There are 4 ways to turn a row about zero (a turn may also mirror it). The second row of each pair is the first, turned, with some noise. The first 40 pairs use one turn. New pairs use 2 turns, one after the other, and a turn may come again.
Some pairs, each with its turns in order after it:
[-12  25 -11 -18   5  -1  -3   6  43]
[ 18  -8  37 -10   4 -23  14  -6  26] | Z

[-30 -11  16  -1  -3  -6  32  36  16]
[ 11  35 -12   7  17  25  -2  29 -28] | D

[-23  13  -3  -7  10 -12  20  -1  -4]
[ 20  -3 -10  15  16  17   0  -4  -3] | D

[ 13  10 -12 -14 -20 -25   9 -17  24]
[ 19  17  14 -12  -7 -29 -21   5  -2] | Z

[ -4  -8 -17  11  18  24   2  -4   0]
[ 21   4  -2  17 -14  11   6   5  16] | V

[ -6  12  -5  13  36   1 -16 -19 -22]
[ -3   0  -4 -13   5  18 -30 -34 -23] | E

[ -1   4 -11   3  -5  -5 -33  18 -10]
[ -1 -26  12  -3   5  16 -21 -20   0] | Z

[  6  -5 -17  -4   8   8 -14  -6  14]
[  4  -6  22  -4 -14  -3  -8   1  10] | D

[  2   3  -1   1  19  -7  -4   3 -25]
[  1 -14  -2  14  16 -18  13  -1   0] | D

[-20  10 -18   7  -6  -5 -14  -1 -11]
[  1  -8  11  12  -1  13  15 -18  -6] | D

[ 8 31 50 13 -1 24 31 -7 -9]
[ 18  17 -51 -15  21   6  18  29  21] | Z

[ -1  -8   1 -30  -1  19 -13 -42  -6]
[-12 -17  -2 -16 -42  -3 -16  -7  26] | V

[-10 -18   6  -7   5 -10 -18  50  18]
[  7  42  23   4  25   2  -9 -14 -11] | V

[ -4   4 -20  -6   2   5 -23   8  -3]
[ -2 -12  28  -2   5  -2   9  -8  -5] | D

[  2  50  33   0 -10  -9  16   2  12]
[ 12 -11 -17 -39  12 -30  14  -6 -26] | V

[ -2 -11 -27  10  19   7  11  25  28]
[ 13  12  27  27  -9  -1 -22  19 -15] | D

[-39  -5  50   2  40  14 -19   8   4]
[ 33 -12  26  18  41 -12 -25 -46  -2] | E

[ -8   2  -5 -37  -2 -23   1  15   9]
[ 11   7  25 -30   2   0   8 -12 -15] | Z

[ 11   1   6  -4 -13 -21   5  44 -10]
[ -4   7  15  -6  45   3 -16  11 -22] | V

[-21  24   1   1 -23 -20 -16 -17 -11]
[-20 -32   9  -6  10 -15  18 -22  12] | V

[ -6   4  26  28   0   4   2   5 -32]
[-14   0 -41  -2   5  26  -3  -3   7] | Z

[ -6  -1  -5 -10  22  -3 -13  -3  11]
[ 14 -10  13   3  -3   3   6  13   7] | D

[  0   5 -17  -5   2   4  15   5  -7]
[  2  -3   2 -21 -12   0   0   4   7] | E

[ -8  -5 -12  -6 -35 -10 -14  -3   7]
[  1   1   5 -25 -19  17   8 -15 -19] | D

[-1  3  9  4 -2 -6  6 -2  3]
[ 4  6 -3  0  9 -7 -2  7 -2] | E

[-15  44 -18 -50   6  -1 -10  -9  23]
[ 33   3  46 -10  38 -19   8 -10  11] | Z

[ -5  14  33  -7  30   9 -39  13  11]
[ 25 -14  14  -1   1  46  12   1  19] | Z

[  2 -50 -36   2   1   0 -22   7  -5]
[ 20  13  28   1 -34 -29  17  -1 -17] | D

[ 14   5 -23   5 -10  17   5  -9  -9]
[ -8  -9 -18 -10 -12  24   8   6   4] | E

[ -3  -4   4  -5  36 -45 -27  -2   4]
[ 12  31  25   6 -17  33 -13 -30   6] | Z

[20 10 -3  5  3 -6 32  4 -1]
[ 12   9 -17 -23  -5  -9   1  18  -2] | E

[ -8  -6  20 -44  -7 -22 -31  12  -6]
[-24  24  13  20  -5 -35   4 -25  20] | E

[ 18   8  -9 -50 -12  -6   8 -16  28]
[-26  17 -27 -37  -5  -6 -22  -5  21] | V

[  0 -21  23  -2   5  29  36  32 -21]
[ 36  -5   4   3   4  29 -34   3 -32] | V

[-35   2  35  16   4 -11  25  -7  -8]
[  9 -22 -12  22  -2 -19  -1 -30 -36] | V

[-21  -1 -49  -7   0  11  31  33 -15]
[ 23  -5 -19  28  45  28 -13  -2  33] | V

[  8 -18 -23 -14 -19  -8  28  34 -26]
[-10 -14   1 -18 -28 -25 -10  33  31] | E

[ -3  -1   2 -26   4 -30   0  -1   1]
[  7  21  24 -15  -1   5  -2  -9 -12] | Z

[ -6 -12   4  -2 -19 -13   2 -39  -4]
[-16  26  13   6  12  23  -5  19   3] | E

[ 13 -18 -43  25   4  15  -5  35  20]
[ 17 -40  -4  12 -46   7  13  18 -10] | E

New pairs. What belongs after each?
[ 20 -10 -44   6   8 -16   1 -24   7]
[-30 -16 -24   9 -24  11  24  -9  -2] | Z D

[  6   8   0  -5   1  31   0 -10  -3]
[ -1   5   1  23  -4 -17  -7  14  -9] | Z D

[ -1  12  -6 -24   7 -13  -1  -4 -46]
[ 32 -16 -10  10 -22 -27 -12   9   9] | D D

[  6  12 -28  -7 -34  10  -4 -26 -14]
[ 30  -5 -19  -2   7  18  -4 -36  16] | E V

[  5   3 -50  -4 -31 -10  16   0   3]
[ 27  20  39  25   8  15 -17  12  12] | V D

[ -7  -4 -14 -20   9  41  39  31  22]
[ 46  -9 -11  11  19  44  -7 -16  22] | D Z

[-22   0   2   9  -1  -4 -10  17  22]
[ 10   8 -10   6  14  -7 -28  13   3] | E E

[-12 -31 -34  -5   7   2   9  11  -8]
[ 22  12   8   4 -12   5  38   2   0] | V V

[-30 -26  15  22  40  -1  -5  14   8]
[ -2  41  -3   3  -2  31 -26 -19  11] | Z D

[ 22 -26  49  25 -14   7   1   1   4]
[ -7  22  36 -15   8   0  -9 -19 -39] | Z D

[ -4  -3  18  28  18  -3  -9   7 -13]
[ -8   2  26  19 -14  -9   0  18  10] | E V

[ 21 -12 -18 -34  -4  -1  -1 -30   8]
[-35 -15 -24   6  16 -16  17   8  -9] | Z D

[ -8  14  -9   2   7  -4   8  11 -31]
[ 23  -3  12 -25  -2   1  21  10  -2] | E D

[  6  13 -26  -8 -11 -50  17 -19   2]
[-20  -1 -17  22 -25  31 -14  12  29] | D E

[-17  44  13   9 -15  50  -3  15  -4]
[ 22  45 -40   0 -23   1   6   4  27] | V E

[ -2   6 -26   0   6   3  47   0 -33]
[  9  18  -6  44  -2   5 -35 -17   9] | D Z

[ 4 -7 22  2 -3 18 12 16 -9]
[ 15   8   7   2   6 -19 -12 -12 -15] | Z D

[-14  36  24 -19 -23  12 -14  -4  -5]
[ 38  -4 -12  25   8  19 -10   9  27] | E D

[19 -1  6  7  4  8  3 11  5]
[ -9   0   1  -2  20 -11  -5   0  -7] | V D

[-3  1  1 14  1  2  3  6 22]
[  3   0 -21   6  -9   2   0  -3 -17] | E Z

[ 13  13 -34  24  10  -9  19  -3 -18]
[-29 -12 -13  18  -6 -16  34   8   8] | Z V

[ 13   6   8  27   5 -26  -5  10  -2]
[-39  -6  -6  -3  -2  -1  -2 -15  -1] | D Z

[  1  21  12  19  19  23   2  10 -15]
[ 13  11 -12  26  -5 -24  24 -11 -10] | D V

[ -8 -16 -27   8  -6   8   0 -24  -7]
[-18 -14   0   1 -15 -18   5  22  16] | V Z

[  6  30 -17   4  20  24 -23  34  -6]
[ 29  17 -36  -2  -1 -36  17   0 -17] | V E

[ 32  -2   8 -50  24  -9  18 -10   6]
[ 17 -25  27 -21 -14 -30   5  36 -23] | D D

[-14  -7   8  -2   9  -3 -33  -1  -3]
[ 16 -11   1  14  18   9  10 -17   9] | Z E

[-31 -18  -1  12  -2  20   8 -10 -50]
[  5  26 -18 -34   4  19   7  17 -38] | D E

[-50  15 -36  -5  -8   7 -10  -5   2]
[-13  20 -45   9 -35   5  25   0  -7] | V V

[ 17 -50 -17 -22   3  -6  -6  -6  50]
[-16 -29  26 -27  26  15  -4 -16 -56] | Z V

[ -4  -2   5  24 -19  12 -12 -22   2]
[-3  2 16 -2 19 17 28  9 -3] | D E

[ 7 14  0 13 10 17  3 15 -9]
[ 23   0   8  -4 -20 -16  -1  -3  -2] | E D

[ 22 -32  -6   5   2  -2  13   6   2]
[ -7  13  15 -15  20  22  18  14   2] | E V

[29 10  3 20 -1  6 -5  8 14]
[  3   5  -7  -5  35  -6 -12   1 -15] | V D

[  5   7 -16  -2 -13  -7 -15  11  16]
[ 13   7 -19  -5   0 -17  -7  -9   2] | V V

[-33 -13 -22  -1 -44  -4  16 -32  -3]
[ -9 -34 -16 -37 -26  10   9  15  25] | D V

[ -2  10  10 -14 -29 -20   6  16   8]
[ -6  -8   5  12  30   5  11  -7 -27] | D Z

[-30  10   2 -34   9   1  -1  15  -4]
[ 30  10  -6  -4 -10  -3 -22  26  -9] | D V

[ -1 -24  15   5  -8 -13  -1   0   1]
[  6 -13  12 -13  12   8  -3 -17   9] | Z V

[ 42  -8 -50  -7  10 -16  14 -17  32]
[  1 -20   5  -9 -19  34 -55  19 -25] | D Z

[  2   1   9  -5   2 -11 -19 -23  -9]
[ 14 -17  -5   6   9  13   0  -4  14] | Z Z

[ 19   9  -9  13  37  -5   0   2 -10]
[ -3 -19 -10   5  -6 -33  -4  18 -16] | V E

[  6   0  -7 -13   5  -1 -15  -2   8]
[  7  10  -1   9   3 -11   3   5  13] | D E

